The rows are grouped in 4 ways, from coarse to fine. Each group lies inside one group of the grouping before and may be the whole of it. The rows also spread widely along 11 directions, which tell nothing about the answers.
(in the rows, 128 means zero)
Some rows, each with its group in each grouping after it:
[102 126 157  87 172 100 111 125 154 141 118 165 109  94 138 104 144 112
 110 130 142 139 116]	Zil mit rop Viv
[156 138 162  80 160  87 145 132 152 116 111 134  94  84  91 149 120  65
 193 112 151 147 130]	Zil mit mosas Ramuf
[138 131 158 159 171 163 139 103 150 142 111  80 135 135 101 137  98 166
 101 157 121 109 141]	Fikig fop Vavo Divun
[160 166 110 105 145 153 160 136 106  96 148 141 147  99 120 136 103 107
 133 139 132 111 104]	Puda nufin sozo Kugif
[162 126 122  49  89 125 141 145 116 133 128 113 121  94 102 161  46  98
 152 106 135 146 109]	Zil mit rop nefi
[156 142 110 155 150 190 139 125  91 100 141 118 138 123 163 168 113  69
 126 165 145 145 118]	Zil Surav nido dosi
[153 175  84 105 126 145 141 142 126 114 142 132 157 132 159 155  77 141
 124 121 127 119 144]	Puda tabel vek dibe
[131 109 160 107 132  90 113 128 153 171 103 118 106 101 143 133 131 120
 112 137 112 151 153]	Zil zoke bafi Feki
[123 161 137 175 141 147 128 162 154 163 123 141 143 137 191 164  73 176
  82 121 155 164 159]	Zil zoke bafi kir
[136 156 171 163 175 185 145 118 113 127 130 159 129  91 153 131 102 122
 119 158 130 143 106]	Fikig Kuno kise Dore
[146 139 140 164 136 128 136 151 145 166 107 110 130  93 169 141 136 139
  62 168 125 134 160]	Zil zoke saru Pim
[155 174 112 146 144  91 159 147 182 104 102 124 152 127 159 169 122 171
 102 148 103 122 181]	Zil Surav did tanag
[ 96 114 141 174 173 182  94  90 149 146 132  86 134 189 159 145  88 160
  84 164 146 158 148]	Puda nufin Dodep sobos
[122 139 107 170 128 144 149 184 142 163 150 116 164 127 155 121 137 173
  42 143 150 113 142]	Puda nufin velof norak
[144 149 115 154 141 127 172 189 133 139 150 124 145 100 110 115 147 113
 118 122 165 106 136]	Puda tabel viz tep
[142 145 125 148 141 171 196 138 122  82 154 103 155 129  94 135  88 134
 113 156 139 121 104]	Puda nufin sozo Dite
[155 144 137 148 129 159 179 160 129 164 145 110 171 124  72 122  67 176
 170  94 148 112 112]	Fikig Kuno kise bofu
[111 121 131 128 151 145  95  96 133 124 129 135 128 169 179 165  92 116
 145 133 131 181 143]	Zil Surav did feza
[142 151 148 151 182 151 188 125 152  75 125 107 134 119  90 148 101 122
 131 155 156 124 118]	Zil mit mosas sugek
[176 165 138 159 184 186 134 105 143 118 105  68 136 112 108 160  77 134
 112 179 139 101 140]	Zil mit lut Zibis
[151 115 112 113 105 169 115 132 103 152 128  95 130 101 159 146  96 108
  70 164 118 136 127]	Zil zoke saru bemim
[136 135  67 115 169 177  99 140 145 115 136  96 138 152 136 147 123 112
  93 138 180  94 138]	Zil Surav Nezo kadi
[133  88  94 132 110 154 128 140 142 105 125  72 122 155 139 166 138 113
  93 153 135 132 162]	Fikig Zad gif ran
[133 126 101 178 110 118 178 176 110 109 145 125 148 138 165 147 173 104
 111 152 134 140 151]	Puda foler melak Kagi
[ 79 134 170 147 131  91 170 162 164 152 146 168 138 147 148 121  97 180
 130  90 142 179 142]	Puda tabel duzu katok
[180 169 150 154 147 111 185 186 134 148 135 120 133  81  74 139 114  99
 175 106 174 114 133]	Puda nufin Dodep rif
[ 97  98 115  90 140 168  76 131 144 142 137 111  96 137 157 140 110 105
  47 151 163 148 124]	Puda nufin Dodep sobos
[ 97 122 165 142 147 137 139 143 157 104 117 169  87 101 187 150 140 119
  65 168 130 175 136]	Fikig Kuno kise Dore
[165 142 140 172 179 103 135 133 148 153 113 101 141 116 112 133 170 105
 170 140 132 111 163]	Zil Surav did tanag
[ 98 126 130  92 182 113 111 143 175 126 131 163 116 129 125 116 148 115
 119 108 174 130 125]	Zil Surav did feza
[157 155 147 173 190 129  83 144 131 223 111 113 136  78 143 102 177 114
 115 147 153  91 149]	Zil mit rop nefi
[166 156 147 156 135 134 113 140 133 193 114  95 138 116 133 145  84 143
 129 129 134 128 162]	Puda foler melak Kagi
[126 112 133 117  78  85 194 186 127 144 144 159 148 104 126 121 137 149
 153  97 109 148 122]	Fikig Kuno kise bofu
[151 144 134 126 115 107 158 151 157 163 112 109 151  99 128 137 104 168
  92 138 102 123 148]	Zil Surav nido dosi
[102 126 152 113 207 140  86 124 162 149 121 136 104 121 124 114 142 102
 116 128 191 125 123]	Zil mit rop nefi
[143 147 124 160 138 146 176 161 126  90 136 143 138 121 142 158 129 110
 139 129 150 137 137]	Fikig Zad gif ran
[ 82  76 114  86  93 132 130 159 153 124 136 113 108 143 151 150  99 131
  51 138 154 172 124]	Zil mit rop nefi
[139 139 110 112  85 114 199 182 142 107 139 113 137 105 126 149  97 145
  78 140 113 128 141]	Puda tabel duzu katok
[127 110 156 134 134 130 198 126 117  94 153 110 138 134  76 130 101 110
 175 130 135 153 104]	Puda nufin sozo Kugif
[144 101 159 148 123 106 178 150 139 152 121  85 129 114  74 130 140 134
 142 127 122 123 139]	Fikig fop Vavo Divun
[111  62  95 118 117 118 130 154 168 106 133  55 102 160 120 156 170  97
  57 165 153 132 166]	Puda nufin velof norak
[136 138  99  87 129 179  86 138 131 135 139 110 117 133 159 168  61 115
  74 130 163 138 132]	Puda nufin velof norak
[144  99 167 148 119  97 174 139 124 182 123  94 144  91  94 105 152 118
 141 147  96 137 129]	Zil Surav nido dosi

New rows. What belongs after each?
[145 111 100 144  99 150 150 134 126 149 140  52 155 157 120 148  84 149
 110 147 114 129 157]	Puda tabel vek dibe
[106 117 155 108 157 125 104  87 121 122 127 175 117 132 182 128 137 114
 166 136  97 165 127]	Fikig Kuno kise bofu
[132 164 166 113 134  67 131 148 175 152 102 178 120  96 175 157  98 152
 130 111 107 171 161]	Zil Surav did tanag
[ 83 124 138  94 130  63 130 151 189 122 113 186 110 127 190 142 152 147
  86 120 123 176 155]	Zil Surav nido dosi
[179 135 114 143 107 164 131 111 106 119 114  73 136 143 167 205  47 110
 140 151 118 166 163]	Zil zoke saru Pim
[146 112 116 131 137 140 161 133 169  82 127  45 105 164  82 189  83  95
 143 140 166 142 168]	Puda tabel vek dibe
[128 135 211 145 128  90 216 142 128 131 124 152 131  75 100 124  87 127
 160 130 111 179 105]	Zil mit rop Viv
[115 146 141 168 128  97 205 148 151  63 140 146 140 163 151 177 107 144
 156 126 134 185 153]	Puda nufin sozo Kugif
[157 145 145  93 154  63 125 115 138 136 116 138 110 105 126 139 143  72
 216 106 117 140 163]	Puda tabel vek dibe
[143 140 125  92 146 152 133 124 156  83 125 103 103 117 116 160  88 111
  84 161 143 125 130]	Puda nufin sozo Dite
[118 120 166  69 153 126 166 141 164 116 138 123 103  97  55 122  77 116
 110 116 165 133  98]	Puda nufin velof norak
[146 141 132 123 106 169 164 130  86 116 145 130 138  97 156 148  72 111
  91 168 100 154 102]	Puda nufin Dodep sobos
[117  84 141 125 124 136 139 119 134 103 118 114 100 112 154 142 156 101
  85 185  96 154 137]	Fikig Kuno kise Dore
[134 130 156 117 168  86 129 140 147 158 122 132 117 111  94 107 162  97
 173 110 153 119 142]	Puda foler melak Kagi
[130 126 190 158 175 185 135  96 128 167 118  99 131  92 114 113  90 131
  83 183 116 139 104]	Zil Surav nido dosi
[156 152 145 144 173 163 158  89  93 105 142 117 153 117 112 124 110 106
 168 162 110 120 106]	Puda nufin sozo Kugif
[162 149  70  58 145 180 116 133  77 111 159 147 152 123 110 128 108  84
 175  87 159  86  85]	Fikig fop Vavo Divun
[ 81 121 146 168 148 169 130 121 152 131 128 147 141 155 191 131 107 197
  55 161 115 159 135]	Fikig Kuno kise Dore
[127 163  74 114 140 117 134 168 171 109 120 134 152 138 170 154 126 171
  66 135 149 104 158]	Zil mit rop nefi
[187 203 138 112 151 101 133 126 123 149 116 152 152  80 153 146  94 131
 159 123  96 112 151]	Puda nufin velof norak
[120 142 155 120 194 176 136  79 110 108 140 132 130 114 126 102 111 107
 117 171 114 118 101]	Puda tabel duzu katok
[167 125 133 132 103  98 202 176 131 164 147  77 151 112  41 124  98 118
 198  88 148 121 137]	Puda tabel vek dibe
[150 126 133 172 150 131 183 118 139  81 117  70 138 147 110 172 116 114
 148 170 131 138 152]	Zil mit rop nefi
[162 155 150 191 161 179 153 147  92 182 153 107 151  87 111 111 112  99
 136 144 155 115 115]	Puda tabel vek dibe
[149 139  97  66 173 149  50  96 140 144 120 106 119 140 137 136 111 105
 129 131 144  99 145]	Puda nufin Dodep rif
[116  89 154 132 108 165 120 112  51 166 155 160 139 100 178 101 139  82
 140 144  93 172  90]	Fikig Zad gif ran
[159 140 143 115 114 153 150  94  63 164 144 123 170  90 135 102  85 130
 137 160  56 128  93]	Puda nufin Dodep sobos
[158 147 165 155 186 116 130 131 173 129  93  87  97 100 108 164 125  98
 130 160 164 127 164]	Zil mit rop nefi
[ 97 101 154 171 130 159 101  87 106 166 135 113 128 142 218 131 120 129
  72 192  82 184 148]	Puda tabel vek dibe
[109  79 110 134 150 172 124  87  72 110 168 106 146 174 136 111 155  73
 160 161 124 144 101]	Puda nufin Dodep rif
[176 177 116 148 124  81 180 132 127 125 125 114 173 138 134 153 109 151
 201 114  85 119 179]	Puda tabel duzu katok
[163 153 172 116 147 151 125 110 160 123  93  89  97  91 125 186  37 122
 100 162 129 153 143]	Zil mit mosas sugek
[142 163 153  76 115 127 142 136 151 122 119 144 113  94 143 168  28 147
  94 131 117 157 128]	Puda nufin Dodep rif
[134 141 151 178 144 183 115 127 110 160 124 110 127 103 179 139 105 127
  46 192 123 141 134]	Puda foler melak Kagi
[149  72 111 162  82  79 159 187 118 181 144  65 138 135 100 132 194  85
 164 118 141 138 164]	Puda nufin Dodep sobos
[139 107 159  86 141 106 127 105 151 120 106 109  95 124 115 162  90  91
 167 120 138 170 145]	Zil zoke saru Pim
[164 173 120 105 146 191 129 138 109 120 133 155 136  86 145 145  68 122
 116 132 138 116 103]	Fikig Kuno kise Dore
[119 153 137 136 161 110 174 127 185  57 122 123 119 163 131 180  85 136
 147 128 146 160 173]	Puda tabel viz tep
[ 90  86 144 125 166 168 121 122 128 175 154 130 149 143  91  66 137 153
 137 111 151 117  92]	Fikig Kuno kise Dore
[105 113 122 134  88  87 154 171 154 166 135 151 161 155 157 128 124 198
 141  83 113 158 155]	Fikig Kuno kise Dore
[141 133 152 105 176 130 138 108 164  74 108 112  89 115 115 172 109  77
 136 160 152 149 138]	Zil mit mosas Ramuf
[151  94 107 134 136 178 103 144  86 186 161  72 128 117 103 112 143  51
 145 132 171 115 118]	Puda tabel vek dibe
[136 104 140 169 131 154 117 103  73 178 136 129 156 115 176 103 168 116
 141 169  73 134 123]	Fikig Kuno kise bofu
[140 129  61 124 134 146 127 199 127 119 148 125 135 111 153 138 189  80
  78 136 191  99 128]	Zil mit mosas sugek
[118 132 139  79 162 133  79 104 132 107 114 158  91 117 183 163 104  71
 128 139 147 171 131]	Zil mit rop Viv
[114  97 109 112 116 164 141 149 101 140 174 111 134 145 114 126  99  86
 145 108 168 152 106]	Puda tabel vek dibe
[150 146 182 149 184 172 143  83 107 161 128 109 157 109  91 108  66 145
 176 142 120 127  97]	Zil mit lut Zibis
[119 142 120 156 149 117 137 127 183  97 106 127 135 165 178 169 130 181
 104 150 114 136 182]	Fikig Kuno kise bofu
[160 140  99 134 137 126 198 170 149  60 125 106 125 112 114 170 138  92
 110 152 163 122 145]	Zil zoke saru Pim
[126 118 149 122 152  99 129 129 192 122 100 102 102 136 125 167 122 121
 119 138 142 155 169]	Zil Surav nido dosi
[157 121 178 163 133 131 198 126 144 113 117  61 116  91  77 146 105 122
  98 194 104 134 137]	Puda nufin sozo Kugif
[133 157 113 107 187 161 112 128 138 129 137 126 128 112 125 111 132 115
  94 146 153  85 126]	Puda tabel duzu katok
[110  92 145 142 121 173 140 130 123 156 132  98 131 103 144 117 121 131
  29 190 109 146 105]	Zil Surav nido dosi
[ 87  78  94 110  85 138 115 155 146 127 142 131 125 174 187 157 126 153
  83 125 131 168 147]	Fikig Kuno kise bofu
[164 127 114 119 102 167 160 143 134 115 134  54 119 122  99 179  47 107
 103 151 142 135 144]	Puda tabel vek dibe
[171 171 138  85 142 120  99  93 145 126  90 140 120 102 173 172  78 142
 148 142  75 129 162]	Fikig Kuno kise bofu
[ 80 114 109 117 133  99 113 146 154 136 140 167 142 174 193 133 148 149
 127 104 147 172 146]	Zil mit mosas Ramuf
[170 124 122 108  92 161 128  95  99 111 114  71 121 124 154 185  54 100
 102 184  79 153 146]	Puda foler melak Kagi
[160 125 156 163 101 105 157 161 103 191 134 106 140  74 132 118 150 116
 120 154  98 134 138]	Puda nufin sozo Kugif
[160 150 144 111 189 123 112  99 151 113 115 106 108 122 106 149 123  90
 172 139 144 117 148]	Puda nufin sozo Kugif
[123  75 158  95 132 102 163 115 146  98 119 111  96 117  88 131 151  89
 161 143 110 150 130]	Fikig Kuno kise Dore
[ 89  63 156 123 122 178 136  96 110 144 146 104 140 149 116 100 100 145
 106 148 106 156  99]	Fikig Zad gif ran
[143 175 171 143 171 116 212 135 190  75 112 113 115 101  85 157  73 149
 109 156 136 132 149]	Puda tabel vek dibe
[152 107  97 159 122 178 108  97  42 146 151 102 166 165 175 143 145  91
 179 141 100 136 128]	Fikig fop Vavo Divun
[142 153 161 122 159 162 170 139 169 102 118 101 116 107  86 165  39 140
 102 142 166 143 118]	Zil mit mosas Ramuf
[138 140 102 151 127 109 113 180 150 177 125 126 144 137 172 147 143 141
 112 101 167 133 173]	Zil zoke saru bemim
[115 104 125  78 129 126  62 112 165 143 112  97  92 179 147 178  65 115
 137 104 162 170 170]	Puda foler melak Kagi
[157 148 109 119 136 185 140 124  87 109 153 117 146 118 140 154  77  95
 122 147 136 130 107]	Puda nufin velof norak
[133 127 123 153 143 190 133 163 120 142 140 129 128  98 147 128 132 118
  71 154 155 121 113]	Fikig Kuno kise Dore
[124  94 159 155 137  80 132 166 173 167 113 104 101 115 121 143 172  99
 123 132 155 156 169]	Zil Surav did feza
[144 132 144 158 115 113 135 128 139 176 125  88 154 146 145 151  88 169
 129 131 104 149 170]	Puda nufin velof norak
[ 81 126 125 128 174 163 108 162 169 113 139 146 105 150 149 150 107 118
  76 115 227 159 123]	Zil mit rop Viv
[155 146 201 170 157 119 201 132 138 141 117 113 139  87  73 131  87 138
 175 138 127 146 121]	Zil mit lut Zibis
[120 151 111  96 143 158 113 119 104 145 148 168 170 137 165 116  83 157
 146 105 128 134 100]	Zil mit lut Zibis
[122 156 128 173 140 173 154 179 149 160 140 115 138  89 152 118 114 162
   4 173 150 112 132]	Puda tabel vek dibe
[158 155 156 111 128 100 196 128 159  66 104 141 115  97 122 173  85 135
 149 143  92 150 147]	Fikig Kuno kise Dore
[107 126 145 122 137 128 150 130 112 127 142 184 148 114 158 101 141 134
 135 122 110 145 110]	Fikig Zad gif ran
[ 96  77 140 149 116 174 123 115 103 154 152 109 140 172 156 147  86 114
 134 129 140 198 113]	Zil Surav nido dosi
[192 140 153 122 116  98 148 100  94 134 107 125 132  87 143 155 128  90
 216 147  54 138 151]	Fikig Kuno kise bofu
[172 137 107 152 119 156 151 131  66 154 144 117 175  99 151 124 146  93
 143 158  95 118 114]	Zil Surav nido dosi
[156 139  51  70 110 165 111 133 118  80 140 102 132 145 161 176  90 102
  88 150 132 114 138]	Puda nufin Dodep rif
[ 93  78 157 106 156 112  90 118 156 177 128 108 102 118 122  90 172 118
  81 155 132 133 131]	Puda nufin sozo Kugif
[141  99 151 117 135 188  77 133 140 166 109  88  76  88 140 154 101  91
  56 172 148 140 134]	Fikig Kuno kise Dore
[128 119 118 128  91  86 150 211 141 169 137 164 130  99 156 130 166 130
 126  91 145 143 147]	Fikig Kuno kise Dore
[146 122 107 123 127 105  99 115 119 149 115 111 142 131 181 145 149 114
 133 149  98 136 163]	Zil mit rop Viv
[114  95 118 155 126 105 178 120 130  95 146  97 142 172 131 140 153 109
 165 144 112 158 157]	Puda tabel vek dibe
[121 111  96 133 142 166 128 194 110 144 162 142 124 112 142 124 156  68
  97 115 208 130 106]	Zil zoke bafi kir
[199 145 142 134 148 108 156 140 113 143 114  85 128  81  79 150 130  62
 207 131 143 111 141]	Zil mit rop nefi
[130 107 182 130 149 154 122 131 150 131 121  90  69  89 110 159  97  78
  80 171 160 163 129]	Puda nufin sozo Kugif
[136 148 112 103 123 147 115 179 126 192 149 140 148  79 138  89 124 153
  53 128 146  93 105]	Puda nufin sozo Dite
[164 138 136 188 177 178 161  98 126  81 110  55 129 124 121 169 120  95
 101 219 128 118 144]	Zil mit rop nefi
[149 186 119 161 152 186 117 104 102 130 125 145 167 136 205 158  81 175
  98 153  97 122 137]	Fikig fop Vavo Divun
[130 124 119  71 164 175  98 118 149 116 131 114 109 152 109 162  45 103
 144  96 202 148 118]	Zil zoke saru Pim
[115 161 117 151 181 153 126 128 157 108 119 150 142 141 192 145 123 158
  67 155 152 134 147]	Zil zoke saru Pim
[138 115  95 116 136 135 141 149 158 111 130  75 123 139 104 148 134 116
  87 152 152 109 150]	Puda nufin Dodep sobos
[125  90 119 181  56  84 178 166 121 158 138  86 159 157 163 153 142 155
 115 146  84 176 175]	Puda nufin Dodep sobos
[123 148 163  69 140  71 122 130 146 161 125 182 122 101 135 114 103 133
 168  89 118 150 127]	Puda nufin Dodep rif
[141 147 119  73 127 135  98 145 124 151 132 149 119 108 146 139  83 108
 121 107 149 134 126]	Puda foler melak Kagi
[159 140 129  82 113 177 105 119  96 143 133 119 125 107 148 170  28  97
 142 121 138 162 104]	Zil mit mosas sugek
[135 158 125  89 149  94 141 150 137 114 133 201 132 113 145 131 135 117
 201  74 141 138 129]	Fikig Kuno kise Dore
[140 106  93 131  95  97 146 186 101 170 148 131 154 118 153 116 182  98
 142 105 141 134 140]	Zil zoke saru bemim
[106 111 125 110 135  88 161 168 189  82 117 134  97 130 144 162 142 117
  80 134 154 157 157]	Zil zoke bafi kir
[160 153 106 201 130 176 175 179 138 108 133  98 149 140 142 182 103 144
 110 143 162 127 157]	Fikig Kuno kise Dore
[131 123 133 164 175 171 111  98 141 118 112  83 127 145 156 156 123 127
  94 187 132 133 149]	Zil mit lut Zibis
[152 125 137 103 157 135 131 116 143 152 130  79 123 120  72 124  95 107
 160 124 146 113 138]	Puda tabel vek dibe
[170 139 134  95 113 149 147  80 120  81 106  95 124 118 151 195  46 104
 130 177  71 162 140]	Zil Surav nido dosi
[155 110 178 151 129  91 142 150 130 191 122 108 120  95  98 134 129  87
 188 110 139 160 142]	Zil Surav did feza
[136 111 113 118 134 118 127 115 131  83 116 115 107 150 175 183 128  77
 141 151 122 168 163]	Zil zoke bafi kir
[118 134  91 172 153 195 143 138 127 131 154  91 171 162 136 119 116 168
  53 167 148 103 123]	Puda nufin Dodep sobos
[139 140 128 110 172 200 121 128 115  95 140 132 104 118 133 165  68  63
 124 132 192 151 101]	Zil zoke bafi kir
[157 167 142 118 189 159  85 112 172 132  91  93 100 106 137 172  77 118
  88 164 162 114 155]	Zil mit rop nefi
[169 128 154 162  99 107 189 113 100 113 129  89 142 142 123 182  78 101
 209 138  90 183 153]	Puda nufin Dodep sobos
